There are 7 hidden switches. A switch that is on adds its own fixed numbers to the row, and there is some noise. The rows also spread widely along 9 directions, which tell nothing about the answers.
In the rows, zero is written as 128.
Known rows, each followed by its switches (1 for on, 0 for off):
[131 118 129  79 130  67 125 108 170 182 126 109 145  74  99 141 137  90
  69 116  84 121 151 154  96  99 162 145]  1 1 0 0 1 0 1
[143 118  99 136 150  58 199 112 171 170 133  96 132  61  83 143 160 165
 109  91 160  98 128 160  84 111 158 153]  1 1 1 0 0 1 1
[166 105  98 124 157 123 132 112 161 186 124  57 147 116 121 165 143 122
 102 134 110 101 113 113 137 113 176  97]  0 1 1 1 0 1 1
[140 113  88  93 142 128 146  75 159 126  98 168 137 102 100 141 141 144
  81  94 104 129 122  74 137  74 129 164]  0 0 0 1 0 1 0
[154  97 124  95 160 152 124 117 151 160  69  91 194  98  90 135 163 101
 111  98 100 101 121 112 150 119 147 108]  1 1 1 1 0 1 0
[161 118  97 124 145 126 152 124 165 183 129  76 157  88 108 134 142 129
 139 101 116  91 121 110 129 110 150 122]  1 1 0 1 1 1 0
[165  85  79 140 164 112 123  90 169 173 113  61 141 114 113 183 156 126
 105 117 126 114 142 133 115 101 185 102]  1 1 1 0 0 1 1
[187 136  75 147 154 118 149 101 173 150 132 112 131  89 114 146 129 142
 126 103 153  92  93  77 129 103 156 124]  0 1 1 0 1 0 0
[133  97 139  74 133 140 102 113 141 139  69 135 187 104  63 146 180  84
  68 101  85 119 140 134 142 105 153 143]  0 0 1 0 0 0 1
[151 125 133 125 139  80 109 144 179 206 134  56 165  92 118 151 135  73
  85 142  98  89 162 147 123 103 175 103]  1 0 1 1 0 1 1
[135 109 134 105 133  85 142 126 150 185 165  57 168 104  88 168 158 130
  89 162  98  90 114 178 103 137 184 123]  0 0 0 1 1 0 1
[167 105 107  94 158 121  68  87 163 115  80 145 163 110 125 139 133  94
  64 121 110 135 120  78 150 110 136 131]  0 0 0 0 0 1 0
[160 103  94  95 142  89 151  87 168 132 104 136 127  79 110 137 142 136
  92  93 146 128 134 113 121 109 144 159]  0 0 1 0 0 1 0
[164 133  98 126 135 102 165 140 170 172 141  87 128  74 119 118 129 130
 147  90 140  92 146 122 129 107 139 141]  1 0 0 1 0 1 0
[162 125  88 129 131  90 104  84 202 158 111 132 120 107 124 167 141  93
  59 105 117 118 165  96 118  61 171 129]  0 1 1 0 1 0 1
[133 135 153  70 104  69 127 113 146 197 119 122 202  67  68 123 145  73
  47 128  70 119 126 116 109  81 162 153]  0 1 0 1 1 1 1
[174 103  95 167 143  80 132 101 196 125 121 112 151  97 103 141 164 149
 104 115 195  97 143 130 102 131 161 147]  0 0 0 0 0 1 0
[136  84 147  67 140  72 104  78 152 149  91 109 187  93  92 148 167  99
  42 148 107 128 112 142 108 134 169 135]  0 1 1 1 0 0 0
[168 101 101 159 144  66 130  81 200 127  97 130 147  89 116 141 166 135
  70 122 178 104 144 107 106 105 158 143]  0 0 1 1 0 1 0
[160 108  97  96 156 147 113 113 149 189 125  71 161 117 116 159 125 101
 121 116  76 113 120 103 147  97 162  99]  1 1 0 1 0 1 0
[132 150 146 148 153 117  97 138 207 156  92 132 194 104  91 126 159  90
  87 110  96  62 147 110 135 111 125 116]  1 1 0 1 1 1 0
[115 133 141  82 165  96 117 116 180 159  83 128 154  88 114 127 133 101
  67 121  73 101 127 117 137 112 121 124]  1 1 1 1 0 1 0

New rows, each followed by its switches (1 for on, 0 for off):
[150 115 132 118 164 133 143 132 148 146 127  83 174 109  90 133 162 155
 132 128 128  74  75 136 137 164 138 117]  0 1 0 1 0 0 0
[135 107 102 109 164  79 149 101 180 151  99 108 119  83 118 147 147 139
  86 100 124 114 139 148 107 114 145 139]  1 1 1 0 0 1 1
[111 109 110 118 153 126 168 109 170 136 131 119 126 129  78 181 175 176
 112 114 109  78 129 155 120 116 154 135]  0 0 1 1 0 0 0
[174 100  75 121 130  96 138  95 191 179 113  75 112  95 143 151 134 107
  89 109 127 115 159 112 127  83 170 117]  0 1 1 1 1 1 1
[142 113 118 133 156 101 106  83 200 133  76 138 160  96 113 143 162 109
  61 114 122  99 134  94 117 103 142 125]  1 1 1 1 1 0 0
[168 129  72 183 153  94 154 104 203 177 136  90 123 100 131 171 140 138
 104 118 141  84 146  98 115  74 169 111]  1 0 1 1 1 1 1
[161 129 119 102 140 144 156 142 148 172 107  94 160  88 103 123 132 110
 120 106  93  86 106 100 161 107 144 123]  0 0 1 1 1 1 1
[155 123  83 181 151 121 134  98 192 145 125 122 152 125 102 172 158 153
  85 125 132  87 128  93 118  85 161 127]  0 0 0 1 1 1 1
[130 154 128  92 136 118 116 138 186 175 105 131 135 100 119 123 117  87
  73 112  50  94 143 100 153  88 120 129]  0 1 0 1 1 1 1
[146 127 138  84 134  92 126 114 163 154  88 138 163  62 102  95 140  88
  87  88 117 113 138 106 124 105 124 156]  1 1 0 1 0 0 0
[170  79  86 118 185 127 105  83 156 154 108  64 156 120 120 177 141 133
  96 132 114 127 102 122 129 130 169 109]  1 1 0 0 0 1 1
[160 124 105 140 126  83 141 119 206 170  91 108 133  72 127 109 144  94
  92  81 136 104 180 119 117  89 136 139]  1 1 0 1 1 1 1
[152 120  89 165 162 130 151 116 176 143 121 118 156 107  88 157 158 158
 121 102 135  81 127 118 117 106 150 134]  1 0 0 0 1 1 1
[155 121 139 135 133 123 124 146 170 181  92  86 211  85  78 114 171  84
 102 105 111  80 139 126 130 120 149 120]  1 1 0 1 1 1 1
[202 116 125 122 149  73 106  99 146 152 105 108 199  70 103 108 138  97
  70 127 158 130  86  80 126 123 158 134]  0 1 0 0 0 1 1
[158 112 109 114 144  94 108  86 173 171  88 119 172  83 105 138 149  88
  72 105 121 118 136  84 122  76 157 127]  1 1 1 1 0 1 0
[126 137 107 133 137 120 162  95 163 146  95 169 170  89  68 134 159 137
  76  90  99 103 128  87 120  63 128 171]  1 0 0 1 1 1 1
[131 158  91  97 159 106 151 115 172 159 156 130  82 107 138 164  98 145
 106 125  75  99 114  89 140  78 141 130]  0 0 1 1 0 0 0
[125 174 119 121 127 103 157 136 184 166 101 163 142  90  85 121 139 109
  78  83  85  84 150  88 140  56 125 139]  0 1 1 1 0 1 1
[132 124 121  77 153  63 148 125 181 167 131  81  97  85 129 145 122 130
  85 128  97 105 133 171 115 132 143 130]  0 1 1 0 0 1 1
[128 115 105 145 144 115 170 123 167 159 140  99 164 110  66 166 173 164
 130 108 123  79 136 153 107 108 156 138]  1 0 0 1 0 1 0
[176 111 115 104 144  97 111  92 160 139  82 135 172  79 104 110 141 101
  68  98 138 135 117  89 130 111 141 146]  0 1 0 0 0 1 1
[145 140  90 122 122  71 154  96 181 168 145 134 122  92 110 163 131 126
  82 114 117 109 147  91 115  52 162 148]  0 0 1 1 0 1 0
[176  72  92 142 174 149 115  98 162 132  97  73 161 137 120 160 167 154
 107 133 141 106 103 120 143 143 155 109]  0 0 0 1 0 1 1
[114 123 118  73 134 121 144 133 175 185 120  91 130  97 113 157 139 102
 111 107  59  93 168 151 134  89 150 126]  1 0 1 1 1 1 0
[113 119 139  98 160  89 149 108 180 159  96 116 159  82  97 139 155 124
  74 122  96  91 122 136 110 122 135 136]  1 1 1 1 1 1 0
[133 109 131 115 171 117 173 137 166 142 107  76 139 103 104 138 163 168
 112 123 119  73 100 168 134 158 130 130]  0 0 1 1 0 1 1
[132 119 105 140 162 108 119  96 178 151 131 108 145 132 106 179 149 145
  68 151  93  94 103 115 116 108 161 117]  0 1 0 1 1 0 1
[142 143 147 103 143 120 128 155 163 161 126 104 171 100  81 145 143 102
 114 117  91  73 133 144 140 124 149 116]  0 0 1 0 0 1 0
[146  98 104 100 161  95 122 128 177 163 147  52 116 111 132 164 131 128
 123 131 106 105 151 182 118 148 159 114]  1 0 0 0 0 1 0
[118 133 164 100 130  77 112 119 179 160  96 145 193  77  76 120 163  86
  58 118  91  95 142 133 102 109 135 147]  1 1 0 1 1 0 0
[137 143  99 155 173  96 143 111 201 138 125 131 115 103 126 159 138 153
 104 119 127  84 125 103 122  97 137 128]  1 0 1 1 0 0 0
[163 120 107 118 136 132 124 107 140 171 136 100 177 114  86 156 146 118
 115 120 104 101 103  95 134  98 170 117]  0 1 0 1 0 0 0
[124 139 139  53 146 103 116 134 163 152 111 127 116  94 135 119 105  95
  74 123  55 116 133 131 154 114 117 141]  0 0 0 1 0 0 1
[162 142 115 139 148 111 142 123 165 178 112 106 183  80  98 117 140 108
  96 106 114  93 111  84 130  94 138 129]  1 1 0 1 1 1 1
[176 107 107 112 143 130 118 133 149 197 119  55 162  99 115 135 143  89
 131 102 112 110 132 127 140 110 168 105]  1 1 0 1 0 0 1
[166 103 126 123 137  96 101 108 183 146  63 123 172  77 116 105 154  77
  69  95 138 126 160 104 134  99 130 143]  1 0 0 1 0 1 1
[109 128 121 112 127  61 140 116 193 165 140 120 111 112  99 159 147 131
  67 125  95  98 162 163  94  94 153 146]  0 1 0 1 0 0 1
[161 127  81 109 135 103 129  90 190 140 108 142 101  90 151 119 115 116
  89  92 127 121 138  67 139  87 127 142]  0 1 0 1 1 0 0
[174 127  81 133 130  93 149 117 194 142 131 117  96  84 126 120 135 143
 132  79 174 102 155 129 117 113 139 147]  0 1 0 0 0 0 0
[162 132 105 110 133  94 115 106 174 162 106 124 144  91 125 123 124  96
  70 108 107 123 134  77 139  80 143 135]  0 1 0 1 0 1 1
[138 119 110 150 140  69 132 109 189 168 146  92 153 106 102 164 159 129
  96 133 130  93 160 147  96 104 167 132]  1 0 0 1 0 1 0
[138 141 105 115 138  61 150 104 177 149 161 132 107  97 122 152 123 152
  88 135 118 104 127 119 103 102 148 158]  0 0 0 1 0 0 0
[159  77 113  78 164 147  61  82 159 126  61 115 178 127 113 152 148  81
  56 130  82 140 119 103 152 124 149 119]  0 0 0 0 1 1 1
[128 136 109 100 144 140 132 140 186 189 109  97 129 107 119 139 130 100
 112  95  52  94 161 128 149  91 130 111]  1 1 0 1 1 1 1
[149  93 122 105 132  77  79  73 169 164  86 123 201  94  94 151 159  76
  42 124 111 140 149  98 108  84 169 136]  1 1 0 1 0 1 0
[155 111  83 156 140  87 152  81 171 168 135 109 167  98  83 166 167 146
 100 107 148 107 133 108  97  81 174 138]  1 1 0 1 0 1 0
[161 119  99  97 164 109  83  97 171 160  91 116 142 102 134 141 115  85
  69 110  89 133 134  86 145  90 146 117]  1 1 0 0 0 1 1
[112 132 118  91 143  88 147 116 194 160 103 130 103  86 127 119 130 120
  80  95  88 101 154 138 118 100 116 151]  1 1 0 1 1 0 1
[117 110 107 127 173 113 182 105 165 142 126 109 140 108  86 155 164 193
 118 112 120  86 107 148 107 138 129 143]  1 1 0 1 0 1 0
[133 138  96 128 127 107 121 128 209 148 108 136  97 114 128 139 130 114
  81  99  96 100 186 118 142  75 124 140]  0 0 0 1 0 1 1
[118 125 143  45 136 111 131 132 152 154 107 126 146  84  84 130 141 103
  97 100  72 104 131 146 133 118 135 142]  0 1 1 0 0 0 0
[189 114  79 116 161 152 122  99 139 163 141  84 168 122 101 165 128 135
 132 118 119 117  85  74 147 110 172 106]  0 1 0 0 0 1 0
[175 123 112  84 163 110 110 121 137 181 124  83 155  76 125 125 105  92
 109 117 101 126  95 104 140 114 150 121]  1 1 0 0 0 0 1
[175  95 106 120 150  78 124  92 169 142 103 101 142  87 129 116 144 126
  78 120 157 123 112 111 118 133 146 142]  0 1 0 1 0 0 1
[165  85  82 124 151 134 135  86 149 156 124  95 156 110 102 171 157 142
 123 111 131 120 126 107 124  97 171 128]  1 0 0 1 0 0 0
[107 142 159 103 137 113 114 127 170 159 123 132 192 122  63 154 167 111
  71 141  61  74 117 135 120 118 149 124]  0 1 0 1 1 0 0
[140 110 164  80 120 100 131 142 157 157  94 105 188  73  63 105 175  96
  91 100 114  96 134 171 115 146 141 150]  0 1 0 0 1 0 1
